All groups share one centre, and each spreads out both ways along 9 directions, with some noise.
Known rows, each followed by its group:
[ -7 -18   1   1   6  -7  -2   0 -42  15  14   9  21  13  30]
sotul
[ 12  11   9   5  -1   7   4   2  19  -3  10 -13  -3  14  -9]
Fir
[ -3 -29 -20   7 -10  -6 -28  30  17  12  10   4 -11  18  44]
nube
[ 23 -37 -42 -10  26  -7   0  21 -34  21 -11  25 -13  -3  -4]
sotul
[ -2  15 -13 -22  -1  16 -28  -6  -5   0  -9   2 -14 -20  22]
Fir
[-13 -32   4  -2  17 -29   2   6  -4  14   9  17  14  16  16]
Fir
[-10 -13   2  -8  16 -18  -7  -3   3   5 -14 -10   6   2  14]
Fir
[ -3  31  11   1  20   7 -51 -12 -16   2 -20   7 -22 -21  25]
Fir
[ 17 -12 -11  -1 -15  -3  19 -22  15  -2  -2 -34   2  13  -6]
sil
[-12 -15 -30   7   2  -6  -6   6  -4   3   2  12  -9   9  21]
beg
[-17   1 -25   4 -11 -11   8  -8  39 -10  -8  -5 -10  18  35]
sotul
[  5   9 -12 -12   3   4  -6   2  -1 -10 -13   4  -8   3  10]
nube
[-24  17  -3  -8   2   4   4   9  22 -10  10  14   6   0   2]
nube
[ 25  15  -1 -10 -14  15  16 -14  19 -18  19  12 -32  22 -11]
sil
[ -5  -9 -57 -24   1  12 -11  -5  -2 -11  -5  -5 -29  -4  -2]
Fir
[ 17  15   3 -10  45  -3 -16  12  -5  -3 -14  23 -38  25  11]
sil
[ 11  20 -22   4  -6  13   2 -12  11   4   4   3  -1   2  16]
Fir
[  7  16  -7 -16   8   5  -2  -1 -15  -4 -12  10   6   6  19]
sil
[ -1 -24  -4  17 -13 -29  -6   5  12   5  -5  16  25  10  23]
nube
[  7  -1 -12 -16   5   2 -12  -3  -7 -11  -7  -3 -12   2 -13]
Fir
[  1  24 -15  11   0 -12   1 -27  12 -22 -24   6 -10  26  33]
sotul
[  7   8 -13 -16  -3  -8 -11  18 -14 -12 -36  22  22   4  35]
nube
[  0   5 -11   5  11 -15  14 -17   1   0 -11  13  17   2  -5]
beg
[ 10  -1 -11  -1  -6  -4  -7  -1  12 -11  -1 -11  -5  23   7]
beg
[ -3 -47 -51 -18   7 -14   6   6 -27  15 -13   9  -3   9  38]
Fir
[  6   7  -2 -11   6 -11   2 -29  12 -14 -20 -11 -11   6  -3]
sotul
[-33  -1 -21 -41  10   2   9  -9  48   4   5  18 -24 -28  11]
beg
[  6 -22 -35  -9  -1   5 -11  22 -26   6   4  36 -22  14  41]
beg
[  4 -18 -18 -27  16  -9  13  -5 -12   2 -21 -13  -4   8  12]
nube
[-10  -3  -7   7  11  -2   5  -1  10   8   4  -4 -12   5   7]
beg
[  4  16 -18   2   1  -6   7 -23  18 -21  -2   6  -6  20 -12]
sotul
[ 13  -6   7  11   8   1 -10   8   9   8   8 -39  -5  25   2]
beg
[  2   1  -5  -9   7   5   5 -18   7   6  13 -17  -4   2 -12]
nube
[ -4  -7  -5  -8  -1  -4  -6  -5 -13  14  -3  -8  26  -7  22]
sil
[-24  13 -31 -28   7  13  -3  16  10 -11  -2  10   0  -1  18]
sil
[ -7   6 -29 -12   6   4   1   7  33  11  19  17  11   1  13]
nube
[ 11 -13 -31 -12  21  -2  -6   2  -5  29  -2  -2   4   7  39]
nube
[ -2 -12   1  -8  -5   3 -13  -2 -20  19  21   3  17  -2  25]
Fir
[-18  12 -17 -31  -4  14   4  -9  23  -6   6  15 -19 -23  -2]
beg
[  0   2 -10  -3  -8  11 -16   0   2  12  11  10  -4 -18  12]
sil
[ -2 -23   3  -4  24  -5   3   9 -18  38   5   0   3  -3  34]
beg
[  4  11  -3  10  11   4  -7 -10 -31  -3  27  14   7  27   0]
sotul
[ -6  -6 -14 -12   6  -2   6  -3  11  -6   4   7 -14   7  -2]
sotul
[ -6  10 -37  -8  15   7  -2   3  50  -8   5  -6 -16  -5 -36]
beg
[ -5  -1 -27  -3 -11  -1   3  -8  19 -10  -3  -1 -12  14  20]
sotul
[ 26  10  20   6   8   4  11  -5 -28   6  -5   3  -7  17  14]
beg
[ 14   8  -9 -19  12  -3  -6   0  -9 -16 -10  31 -22  20  14]
sil
[ -6 -15   1 -10   1   6  -8   3 -10  21   7 -33  18  -3  23]
sil
[ -2 -17 -21 -24  -4  -5  11  -6  10 -13  17   8   8   9 -28]
Fir
[ -3   2 -11  -6   0  -2   0  -1  13  -1  -9  -1  -5   3  23]
sotul
[ -4 -31  14  -3   6 -20   2  -9   6  20  17 -54  44  23   5]
nube
[-10 -35 -20 -17  19   0  15 -14  19  32  35 -31 -14   8   1]
nube
[  0 -12 -18 -18  -2  -5   3   3   8 -19   7  24 -31  29  17]
sil
[  2  19 -29 -10  -4   9  17  -2  10 -11  -9  19  -4   7  15]
sil
[  0 -19 -23   2  -1 -13   5  -5  13   7  -3  -9   8  10  10]
sotul

New rows, each followed by its group:
[ 24   3   9 -15  23  -2   3   3  30   6 -10 -22 -23  24   8]
beg
[ -2 -16 -34   9  18 -10 -10  12  19   7   1  -7   0  15  -1]
beg
[ -1  -8   8 -16   0  10  -1  24  23   4  -1 -20 -23   6  15]
Fir
[  8   8 -14  -3  14   9  -7   5   2   9  -5   4 -17  -2  15]
sil
[ -3   0 -40 -17  11   2 -23 -15 -15  -8 -24  -2 -20 -11   9]
Fir
[ 18  -2   2  -9  -3   7   7   9   3  -3  22   9 -13  28   1]
beg
[  4  -2  -7  -8  -3   0 -13   7  12   8  11 -13  23  11  17]
nube
[-15 -23   2   3  17 -16   0   1   6  25   6 -25  16   9  19]
sil
[ -4   3  -6  -1   1  -9  -3 -14  16  -8 -15 -17  -6   8  15]
beg
[ -8 -32 -52 -30   7 -12 -26  14   9  18  -7   9  16 -12  32]
beg
[ 15  10  -9  -7   6  13  19  -5   9   4  -4 -30  -5  15   5]
sil
[ 22  -1 -30  -6 -26 -11 -15  -6  -1 -30  -9   8  18  30   7]
beg
[ 10 -23   0  -8  -8 -10  -5 -11  -2   1   5 -11  -3  12   8]
sil
[-11   6  -9  -4   9  -4  11 -16   3   4  -8  10   3 -14   3]
beg
[ -7   9  -5 -12  31  -2   0   9  -1   6 -10  -8   5  13  17]
sil
[-22 -15 -29  -7  -5   7  -4  10  -5   5  15  25 -21  -5  28]
beg
[ 22  13 -46 -11  -3  23  -4  -7  32   4  18  24 -37  -9  -6]
nube
[-10 -23  -8  -1   4 -17  25   3  28  18  13   2  17  16  22]
Fir
[  2  -8 -18 -18   8   7  10 -17  -2   3   1  -4 -26  -5  -5]
nube
[  3 -22 -20 -19  10  -8  13 -11 -13  -9   6  14 -15   6 -31]
sotul
[ 33   8 -17  -1  12  -1   0   4  -7  -5 -15  10  -4  20  -2]
beg
[ -3   0 -16   5  -1   2  -5  -2  -2   4  15  -1   5  17  17]
sotul
[-13 -12 -25 -22 -13  22 -26   3 -26  23  33  22  -5 -17  49]
Fir
[ 17 -16 -22 -19  -3  -2  10   5  -9   3 -17  -3   4   6  19]
Fir
[ 15 -11 -25   0  19   3 -17  15   5  22  -2  -3 -10  -1   9]
sotul
[ -5  -8 -30   4  10  -2  -3   2   3  11  11  24 -14   9  26]
Fir
[ -2 -14  26  -8 -21   4   4   3   2   0  40 -15   3  31  18]
beg
[-26 -11  -1 -16   5  -3   9   1   6  -4  16  14 -17   9   9]
sotul
[ 16   5 -25 -12 -10   9   9  -3   4  -1  13  20   4   8   2]
Fir
[ 14  22 -34  -4 -20  16 -18  14  26 -18  -5  48 -29  -8   6]
nube
[  0  11 -14 -22  11   8   4  -6 -12  11  -7   6  13 -10  18]
nube
[-17 -18 -29  -8 -15 -27  12 -15  45 -30  11  29  -6  18 -22]
sil
[-13   7  18  16  22 -30  -1 -34  10  -1 -11 -13   6  28  28]
sotul
[-28 -22 -13 -31 -21  -1  25   0  16 -17  15  10  -9   0  -2]
sotul
[-17  -2  10 -18  25 -12  11  -3  19  -4  -6  11 -19   0  -4]
sotul
[-10  -9  19  13   5 -11  -2 -12   4  -9   1 -29 -21  15 -10]
nube
[-37  12 -42 -29  31  -3 -13  17  30 -17 -26 -14  14  -7 -13]
sil
[-14 -16   2  15  -1 -19  -6   3  -4  21   5  10  25   1  38]
nube
[-25 -14 -13 -19  15  -8 -26  -3  -6   8  -1  16  -9 -13  28]
Fir
[  9 -15  15 -32   3   6 -17  24 -11  -2 -21 -14 -20  -6  17]
Fir
[-33  15   3 -18  -9  -2  15 -33  20  -9  -3  12  -4 -24  11]
beg
[  8 -13  -4 -12 -17  -8  26 -16  18 -14  11 -22   1  32  -5]
sil
[ -4  22  -8   3  15   0  19 -23  -6   3 -17  19  -1 -20  -8]
beg
[ -3 -12 -18  -4  14  10 -10  21  23  19  27  -4 -13   2  -5]
sotul
[ -2 -15 -20   6   4 -20  11 -20  -8  14  11  16  34  12  13]
Fir
[-33  14 -21  -5  37   5   0  24  24  15   1   6   2   1  19]
sil
[  6  -6  11   3  23  -7 -13   5 -13  22   7  17 -10  11  29]
sil
[ -9 -24 -17 -10 -20  -7 -16 -11  20  -4  10 -15   7 -13 -13]
sil
[-17 -15   2 -30  11   2  18  28  18   8   5  19   1 -16  -6]
sotul
[-20  -6 -33  -9  10  -9   6  -7  34  -5  20  29 -12   9  -5]
Fir
[ -6  22  18   2   1   0  -5 -12 -12   0   8  -2  25  12  23]
sotul
[ -1  -3 -10 -14   3   7 -16   5  -5   0   4   4 -18   0  10]
Fir
[ -8 -17 -13  -3   9  -9   0   2  17   6   4  -8  -9  12   9]
sil
[ -3  -5 -22  -3   2   0  -3 -12   0   3   5  -8   4   5   2]
Fir
[ 19  18 -26 -24 -10   9 -12  12   6 -18 -22  19   4   0  12]
nube
[-45  -7 -34 -16  19   8   1  22  38   8   8 -28   6  -3   6]
sil
[  8  11  -6  -9   0  14  -7   1  -1   5   7   5 -11  -1  11]
sil
[ -9  13   7   5  25 -10  -7 -10  23   2   6  -2 -12  17   7]
sotul
[  7  -7 -56  -5   0  10 -10 -14 -24   5 -16 -14 -13  -2  24]
Fir
[  6 -22  -1   6  12 -17 -39  -6   8  12   0   3 -14 -16 -10]
sil
[-3  4 -3 -1 19 -3 -5 10 20 14  4  0  1  3  7]
sotul
[  1 -11   3  16  -3  -9 -10  -6  18   2  11 -15  -6  14   1]
nube
[ 10 -10 -14 -11   6  -6   4   1   1  -8  -7  -2  -4  12 -11]
Fir
[ 23 -24   0   5 -19 -16 -14 -27 -14  12 -11 -21  21 -13   2]
sil
[ -7 -11 -15  -6   1  -3   9   0  13   5   8  -3  -4  12  14]
sil
[ 11   0  -1 -30  -6  -9  -4 -14  -9 -25  -9  -4  14  18  -5]
sil
[-11 -14  -6   2  -8  13 -23  22 -13  32  19 -16  13   1  63]
sotul
[  5  -1 -17  13  15  -3 -13   4  13  15   7  -7  -1  15  15]
sotul
[ -9 -14 -33 -12   3 -13   7  -1  12   1   8  28  17   2   1]
beg
[  2   2  -4 -19   4   7  -7  -7  -2  -7   3   2 -22   0  -4]
sotul
[ 12   5   4  -2   8  -5 -13   0  15 -17  -8 -36  -4  29  -8]
nube
[ 18 -19 -10  -6  -5  15   3  23  -8   2   5 -25 -24  20   4]
Fir
[ 28  -5   7  -6   3 -11  -6 -16 -28   4 -17  -7  13  12  18]
sil
